All groups share one centre, and each spreads out both ways along 8 directions, with some noise.
In the rows, 128 means zero.
Known rows, each followed by its group:
[ 97 166 130 174 117 102 115  64  78 181 168  48  98 173 107 120  49 190
 155 103]
faz
[119 152 112 125 134 128 166 145 134 139 132 113 159 133 129 125 139 121
 122  81]
sozu
[127  93 126 137 120 126 135 140 106 135 124 122 121 147 109 125 132 122
 143 132]
lomot
[133  69 161 181 165  98 158 138 152  82 198 163 139 149 112  93 172 119
 110 150]
sozu
[107 133 136 188 175 125 152  90 146 141 194 110 131 189 103 106 123 116
 147 120]
faz
[145 110 114 104 126 127 146 146 122 134 107 113 125 123 133 135 117 119
 130 132]
faz
[122  74 156 166 114 126 125  64 141 113  49 124 143 127  88  99 193 120
 160 160]
faz
[121 105 161 137 138 105 134  94 142 117 113 120 160 110 112 131 164 125
 132 143]
sozu
[103 162 121 133 131 135  99 134 135 157 105 109 135 117 118 161 136 135
 152 104]
vur
[159  49 131 149  94 102 217 135  86  93 127  92 116 141 105  76 136  99
 116  95]
fafa
[138  61 120 163 144 126 162 161 156 130 130 111 114 144  97 119 130 105
 130 146]
vur
[120 126 126 130 161 123 118 143 145 148 156 119 123 136 123 156 105 128
 130 149]
faz
[108 159  89 153 145 166 143 108 145 183 112 105 134 188 110 119 121 129
 166 111]
fafa
[107 129 117 151 176 126 136 148 197 168 139  92 146 130 106 169 117 113
 137 146]
guz
[ 93 144 141 156 115 118 189 113  89 133 167  97 154 167 101 113 135 120
 138  72]
sozu
[135 107 146 145 183 106 128 115 169 118 150 122 135 114 122 133 157 107
 141 131]
vur
[141 102 143 113 118  71 143 140 126 114 112 105 147  73 134 134 135 153
 104 125]
faz
[ 99 112 156 147 135 116  92 129 150 126 105 139 143 101 103 158 164 137
 135 157]
faz
[140  95 148 129 146 108 141 123 145 110 150 129 129 129 131 127 131 116
 119 157]
lomot
[140 124 106 121 157 140 136 135 152 150 117 118 126 138 131 134 117 115
 136 136]
sozu
[ 89 150 104 184 183 143 157 174 194 167 170 131 159 170 100 137 149 118
 133 108]
fafa
[121 137 120 116 155 138 116 169 160 148 150 131 125 117 136 174  91 112
 108 155]
Tuke
[115 133 143 132 152 102 214  83 126 136 150  68 185 140 119 124 139  93
 129  76]
sozu
[120  54 180 165 173  83 209  76 146 108 172  75 167 144  91 121 149  72
 128 134]
sozu
[106 127 155 123 137 110  67 115 150 136  79 142 159  81 115 170 181 153
 147 166]
Tuke
[115 172  97  89 134 107 197 181 139 154 159  85 179 116 147 161 111 117
 108  69]
guz
[ 94 146 157 149 168 124 111 106 150 127 165 150 158 145 114 142 158 122
 141 143]
faz
[119 138 115 148 117 151  81 156 110 127 147 185  94 169 129 106 132 160
 143 146]
sozu
[140 139  90 146 188 138 198 129 170 155 164  97 150 170 132 105 120  92
 132  85]
Tuke
[ 89  98 140 130 148 126  69 184  78 147 140 163 129 158  94 172 164 147
 176 152]
lomot
[137 113  94 146 133 152 171 135 138 160 111  91 115 163 113 115 109 105
 149 105]
fafa
[126  99 146 137 139 113 152 111 136 124 126 110 146 128 112 126 147 114
 131 134]
sozu
[ 92 166 127 152 153 145 115 147 192 155 136 116 147 102 119 169 106 117
  96 138]
Tuke
[ 93  98 163 124 131 103 118 151 132 136 117  99 147  93  94 193 132 115
 127 157]
sozu
[144 117 123 133 150 126 161  96 159 133 114 108 146 134 125 111 135 110
 129 130]
Tuke
[155  72 147 147 197 119 130 122 173  97 155 160 132 130 130 108 163  99
 116 170]
guz
[102 100 151 159  91 120 122 120  95 123 115 118 123 140  90 123 145 140
 143 129]
fafa
[140 144 173 132 202  86 113  87 147  95 183 120 142  91 147 138 182 111
 155  89]
vur
[153  94 148  94 137 115 101  79 111 118 110 156 131 148 140 114 154 135
 156 199]
fafa
[145 117 118 134 157 125 158  70 164 150  92  89 150 139 124 108 139 115
 145 128]
guz
[115 114 131 146 127 121 129 132 142 134 105 122 143 121 109 135 151 132
 132 133]
fafa
[139 147 103 106 128 129 181 110  97 143 125 102 154 155 142 101 138 118
 141  72]
lomot
[132 121 169 104 158  81 115 103 156  97 129 154 182  74 143 142 186 132
 110 158]
faz
[138 116 107 147 163 156 109 136 184 146  71 139 130 107 120 123 158 123
 128 137]
guz
[131 102 128 138 154 121 151 137 132 126 164 122 124 155 120 121 120 109
 130 137]
Tuke
[132 114 134 106 127 133 112 156  84 109 160 169 114 143 138 132 128 124
 122 141]
guz
[117 159 126 138 126 116 168 108 156 126 123 105 164 109 131 116 142 121
 105  88]
lomot
[141  76 158 142 134 100 154  94 120 101 138 128 138 137 120 100 156 119
 134 144]
vur
[111 103 165 171 124 135 121  80 132 119 159 120 109 154 105 120  97 113
 114 174]
Tuke
[139  94 127 156 151 124 188 143 151 119 177 116 122 163 119 109 108  92
 104 128]
Tuke
[142 124  94 143 166 132 194 145 169 150 131 100 147 147 128 113 127  97
 123  94]
Tuke
[106  73 139 135  98 122 131 252  96 110 179 147  91 136  99 171  97 118
 101 154]
Tuke
[148 125 109  64 190 140  75 155 150 161 117 143 125 118 152 188 108 117
 149 186]
lomot
[138 136 113  74 170 137  97 138 110 158 134 142 130 144 149 159 116 122
 154 156]
lomot
[ 69 106 170 174 158 104 159 136 156 154 157  69 165 125  72 188 128  92
 134 127]
sozu
[138 142 108 107 142 118 178 162 122 129 159 119 151 138 145 123 127 110
 114  89]
vur
[163  71 152  96 138  57 233  76 128 102 160  65 169 135 135 104 135 100
 120 134]
guz
[123 126 128 150 148 126 157 129 139 144 140  89 128 123 115 142 111 107
 122  99]
fafa
[132 117 115 159  85 116 219 133 126 113 119  88 151 133 111  83 146 116
 107  62]
lomot
[119 105 128 125 111 132 143 115 117 134 112 132 145 160 119 121 127 129
 123 170]
vur
[184 134 166  46 199  82  85  62 149  93 128 140 150  51 185 149 170 117
 139 149]
vur
[158 104 110  83 162 114 131 139 128 140 103 126 141 122 143 138 160 122
 157 133]
Tuke
[130  69 170 174 174 103 109 114 156 106 165 127 104 128 100 136 159 110
 154 156]
vur
[114 111 184 147 142  96 113 105 147  94 171 148 144 114 119 140 144 128
 112 170]
lomot
[119 144  87  89 137 139 148 195  73 161 132 128 144 159 133 147 136 128
 152  76]
lomot
[118  97 149 121  93 153 133 100  88 103  86 165 135 156 107 113 187 102
 163 140]
faz
[140  96 100 117  94 140 150 154 110 147  67  86 106 125 113 133 111 120
 139 112]
fafa
[ 88 141 129 141  79 138 155 110  94 143 112 137 163 174 107 113 129 150
 120 132]
vur
[107 155 128 140 144 153  88 116 120 142 128 154 125 149 122 132 135 133
 146 128]
guz
[129  99 127 139 129 135 136 137  98 122 158 138 103 171 117 117 120 118
 140 134]
guz
[137 178 135 131 200 112 128  89 133 135 195  99 128 129 143 135 142 108
 172  53]
vur
[142 108 141 104 122  93 127 126 112 116 121 116 140  95 135 137 133 147
 116 140]
faz
[ 99 202 130 131 152 131 127  63 131 151 134 117 177 144 133 122 148 140
 148  86]
lomot
[ 80 224 144 133 161 138  74  99 146 143 135 160 183 108 140 154 169 153
 132  96]
guz
[156 115 114  85 154 120 152 109 134 151 138  95 125 147 143 148  90 107
 142 155]
guz
[124 121 141 127 144 114 142 121 122 120 154 123 141 133 127 130 134 122
 122 123]
fafa
[ 75 151 146 164 150 126 110 150 133 141 189 153 148 162 103 146 146 138
 139 131]
fafa

New rows, each followed by its group:
[117 130 122 166 151 155 130  98 130 142 135 129 124 168 107 102 139 124
 149 113]
guz
[116 125 109 130 151 162 128 176 145 147 143 145 125 160 115 154 122  95
 142 141]
faz
[134 134 120 154 129  89 174  87 120 148 132  59 141 129 124 100 110 156
 124  85]
faz
[142  21 158 135 100  95 144 117 101 107 116 103  95 146  92 125 124 115
 147 195]
guz
[105 109 157 117  83 102 128 126  88 116  90 115 155  97 108 145 156 142
 128 123]
sozu
[136 143 109 115 196 158  44 162 189 155 144 185 101 135 149 165 112 136
 139 205]
sozu
[132 115 130 142 168 116 158 147 140 124 181 126 138 145 128 126 133 105
 126 114]
vur
[159 108  70 108 143 139 226 194 142 148 143 110 139 164 143 109  96  95
  95 108]
vur
[124 131 147 107 156  92 111 145 121 126 182 134 136 115 144 159 109 140
 112 152]
faz
[102 170 140 138 187 124 111 130 158 152 193 134 146 143 131 159 114 125
 132 138]
faz
[122  85 186 178  99  98 186  78 130  66 163 124 142 127 109  82 133 109
  74 139]
Tuke
[131  99 170 119 165  87 139 140 135  83 199 171 160 128 138 129 168 121
 109 163]
fafa
[131 159 120  93 134 134 116 148 115 124 125 153 149 107 151 135 141 134
 119 106]
guz
[141 108 115 118 176 138 100  97 139 160 116 121 114 160 122 140 124 118
 178 165]
Tuke
[122 148  98 124 114 158  94 118 132 161  72 126 121 133 125 128 131 150
 154 132]
sozu
[111  95 177  96 118  85  77 160  56  95 163 177 133 127 127 157 174 157
 155 165]
Tuke
[115 130 155 145 164  79 130 109 137 125 183 108 151 121 129 133 126 150
 113 130]
faz
[108 133 140 168 145 131 151 122 165 130 158 119 143 130 110 133 110 111
  98 132]
Tuke
[129  99 149 139 146 114 137 120 146 114 126 135 148 124 115 124 162 116
 129 144]
faz
[127  97 144 131 123  98 104 120  78 134 178 103  84 157 122 138  69 153
 140 164]
faz
[123 104 144 163 125 120 178 111 116 111 172 117 123 165 112  98 114 109
 113 124]
Tuke
[102 102 153 135 120 133  88 138 122 125 105 155 127 127  98 150 159 125
 146 169]
faz
[110 121 134 123 187 115  97 160 133 144 167 148 140 149 121 162 161 132
 170 145]
Tuke
[ 78 164 126 178 132 125 211 113 138 166 130  59 184 146  87 129 145 110
 134  38]
sozu
[106 130 129 125 129 128 132 127 157 142 105 143 174 128 121 138 142 137
 106 170]
vur
[145 114 137  94 154 116 109  95 118 128 130 136 131 136 140 135 135 123
 154 162]
Tuke
[121 111 140 130 137 116 112 119 138 132 103 128 145 116 115 142 153 133
 144 146]
Tuke
[133 118 117 112 137 129 130 132 124 142 107 121 133 130 128 138 136 126
 147 133]
Tuke
[133  99 130 136 129 113 147 108 118 126 106 115 144 138 112 107 164 130
 147 117]
Tuke
[153  63 105 149 157 123 213 135 161 140 122  74 130 150 111 109 119  77
 129 120]
sozu
[119 130 128 106 142 114 173 124 136 150 113  70 165 105 118 165 122  99
 126 104]
sozu
[121 144 135 137 173 109 136 107 144 143 181 108 139 144 130 135 110 132
 126 129]
faz
[108 114 146 113 107 106 138 169  43 110 195 148 122 173 123 129 138 140
 148 111]
Tuke
[119 136  96 143 159 154 131 137 174 183  99  90 128 141 107 157 109 113
 153 128]
sozu
[131 111 158 140 178 114  94  97 152 122 151 125 121 118 119 146 151 116
 160 151]
vur
[117  79 113 174 123 151 151 172 145 147 146 104  83 165  90 139  76 100
 124 154]
Tuke
[148  51 143 134 128 125 136  84  97 131 131 104  81 186 104 116  99 113
 168 189]
guz
[113 170 100 113 188 128  93  91 106 189 110 125 156 184 119 131 200 154
 237  90]
Tuke
[105  94 182 140  85 108  77  93 136 105  67 135 137  66 100 149 152 145
 112 191]
Tuke
[146  91 153 107 122 112 116  92  98 111 119 117 114 118 129 132 119 121
 135 156]
fafa
[152  82 144 118 107  81 141 106 112 112  98  98 131  96 125 110 134 150
 118 141]
faz
[103 103 181 117 117  77 139 139  87  93 199 134 149 132 118 151 140 134
 120 154]
guz
[148  71 144 125 117  96 149 109 105 103 120 114 124 130 128 107 138 126
 126 147]
faz
[110 102 129 160  97 115 129 137  95 148 131  93  98 152  92 132  93 152
 143 126]
faz
[100 165 104 149 198 136 133 188 228 168 150 140 177 118 121 169 157 120
 115 123]
fafa
[143 141 104 101 183 132 131 118 173 149 134 146 156 153 148 128 147 120
 145 153]
fafa
[138  51 126 180 147  94 211 152 110 104 168 119 135 189  92  69 195 110
 157  85]
Tuke
[104 170 153 128 157  99 103 110 105 140 205 117 137 145 138 152  96 157
 129 132]
faz
[126  81 145 163 122 123 162 105 146 115 125 109 126 139 103 106 129 111
 114 144]
Tuke
[110 164 128  73 118 128  59 114 104 158  68 135 151  97 138 173 154 159
 171 138]
Tuke
[111 128 171 129 111 120 105  80  63 121 158 111 104 138 117 148  95 129
 144 130]
fafa
[ 72 143 132 153  84 142 127 148  99 147 122 134 149 162  93 137 124 154
 124 135]
vur
[116 111 133 133 129 115 144 134  96 128 128 128 149 147 110 117 163 132
 147 109]
lomot
[ 97 132 162 140 107 105 127 130  93 108 152 134 145 119 112 140 145 139
 121 110]
fafa
[169 125  76  64 134 130 162 181 129 151 107  96 121 110 161 147  86 115
 116 114]
faz
[166  89 130 150 222 115 175  76 204 130 162 105 141 146 131 105 129  76
 125 147]
fafa
[ 86  37 136 177  63 137 150 176 125 136  87 147 130 178  64 117 124 142
  99 222]
vur
[ 91 167 159 165 130 121  84  93 106 108 172 180 141 161 121 100 174 168
 139 125]
sozu
[125  91 120 142 119 131 148 143 122 134 117 122 122 155 106 114 137 120
 142 137]
fafa
[125 103 126 140 157 129 167 141 140 132 171 135 139 175 119 120 116 107
 117 158]
vur
[120 106 146 164 144 103 141  92 157 132 123 103 143 126 107 114 149 137
 131 133]
faz
[155 122 146  64 138  89 172 107 121  88 139 155 191 107 173 112 163 125
  86 148]
vur
[116 112 129 152 138 120 138 129 120 144 157 102 113 159 110 126 103 130
 139 133]
faz
[155 119  98 171 155 139 199  92 119 124 180 124 112 222 127  35 130 112
 145  92]
sozu
[114 113 161 140 130 109 127 114 100 108 155 126 130 134 116 134 133 126
 131 134]
fafa
[129 157 111 117  74 151 161 129 116 137 148  92  95 137 140 132  39 117
 110 117]
lomot
[135  91 127 100 130 100 136 182  93 117 144 143 134 134 123 135 164 126
 146 126]
Tuke
[142  34 137 132 135 108 134 166  83 116 131 140 111 164 101 122 164 118
 153 153]
lomot
[120 105 131 127 129 118 135 162 133 123 136 142 140 131 118 137 146 126
 126 144]
fafa
[102  99 172 175 119 116 129  72  73 109 169 122 114 181  91 108 132 133
 156 137]
fafa
[141  90 123  99  94 128 120 142 120 130  64 113 115  95 126 143 119 128
 125 158]
Tuke
[114 157 141 154 109 129 159  22 136 132  84  92 163 128 117  84 147 133
 130  98]
Tuke
[ 74 173 138 153 108 138 120 164 127 138 161 130 137 128 109 166 103 132
 106 112]
Tuke
[ 86 152 149 154 174 118 115 143 170 140 181 159 168 146 117 148 163 135
 128 144]
fafa
[125  90 138 129 148 108 163 152 164 133 118  97 151 105 112 151 139  99
 115 137]
sozu
[ 84 128 151 172 123 128  95 127 141 148 107 109 134 108  84 164 139 141
 139 130]
fafa
[115  84 162 159 168 116 108 103 148 120 165 153 128 162 103 128 149 124
 150 192]
fafa
[114 136 111 137 123 148 123 131 105 162 128 109 107 162 108 143 104 130
 161 121]
vur
[111 147 173  69 160 105  52 120 132 126 146 159 153  84 147 198 128 132
 132 196]
sozu
[ 97 116 173 179 163  99  90  76 131 142 182 114 113 158 100 136 108 156
 150 171]
faz
[134  99 151 148 140  92 135  86 125 126 136  99 131 131 114 115 126 146
 138 146]
faz
[106 128 177 110 181  98 104 108 142 131 169 126 157 110 124 187 131 111
 128 172]
sozu
[117 169 117 142 151 160  94 130 119 127 121 178 138 138 134 109 163 138
 128  98]
guz
[101 116 117 194 156 126 188 189 173 142 170 103 145 140  94 129 133 103
 109  80]
fafa
[119 123 135 170 190 133 106 133 137 146 198 108  85 159 106 149 114 104
 178 104]
vur
[134 121 126 123 146 133 115 120 121 132 145 144 111 156 135 121 119 130
 142 149]
sozu
[109 120 128 150 133 155 127 109 116 146 130 130 117 183 100 126 129 112
 163 139]
faz
[149 152 123 121 218  86 161 115 180 142 211 102 156 124 161 136  99 125
 102 126]
faz
[ 90 161 137 187 170 141 115 123 157 125 156 166 160 144 111 111 177 129
 124  93]
guz
[128 112 137 121 142 115 181  95 111 135 145  83 149 152 120 127 119  97
 136 112]
sozu
[113 142  94 125  93 153 126 119 106 165  75 132 137 179 113 108 152 152
 174 124]
fafa
[184  50 141 125 140 109 171  76 140 107  79  77 120  98 128 102 128  91
 122 139]
fafa
[114 123 119 166 154 146 118 112 129 158 147 102  97 170 101 133 115 116
 174 116]
vur
[ 95 137 128 138 114 143 132 165 136 134 105 141 158 116 107 150 168 120
 131 111]
faz
[153 131 122 129 168 148 146 106 171 141 205 108  80 172 149 138  27  86
 118 182]
lomot
[112 133 150 119 164 112 102 125 138 122 173 176 155 157 132 134 167 138
 141 178]
fafa
[ 93 114 134 114  62 123 128 134 133 135  39 148 196 107 109 131 163 168
  84 184]
vur
[103 192 102 108 164 124 163 137 168 180 146  79 177 128 136 174 106 116
 130  93]
guz
[128  73 152 112 162 113 125 132 144 139 135 106 127 118 112 183 108  94
 136 187]
sozu
[181 101 114 111 182 119 179  81 181 130  99  95 154 112 149 102 141  92
 124 126]
fafa
[129 121 143 134 161 109 153 134 144 120 169 113 146 115 130 139 125 107
 111 113]
fafa
[142  86 127 106 124 111 138 147 111 117 117 128 126 124 128 132 142 120
 136 146]
Tuke
[133 133 124 134 139 127 152 119 160 134 143 110 137 128 131 129 111 113
 116 130]
lomot
[ 79 125 172 162  92 123  94 110  65 121 159 131 115 157  89 144 124 151
 155 134]
fafa
[112 100 114 189 147 138 170 122 123 153 148 101 119 203  83  98 142 116
 176  97]
Tuke
[112 161 118 104 142 126 115 132 126 151 123 127 154 120 138 157 140 136
 139 113]
Tuke
[120 108 132 122 128  91 162 203  82 108 176 143 149 142 125 132 171 133
 132  90]
Tuke
[120  55 153 140 112 103 139 138  59 102 122 140 128 158  94 110 181 135
 160 129]
lomot
[139  83 140 104 141 113 104 159 135 113 134 165 129 130 132 144 150 132
 134 197]
fafa
[166 121 117  80 165 117 148 102 141 125 129 143 151 140 163 112 144 116
 133 155]
fafa
[108 144 126 125 122 125 144 151 107 133 147 136 148 152 124 128 144 134
 130 109]
fafa
[161 104 124  73 142 113 154 107 104 130 140 103 126 143 152 132 102 111
 142 152]
guz
[132  60 167 137 145 100 142 109 132 106 134 118 133 129 107 132 148 106
 132 171]
sozu
[118 111 136 170 146 129 131  83 178 142  95 105 145 123  99 118 148 122
 137 141]
Tuke
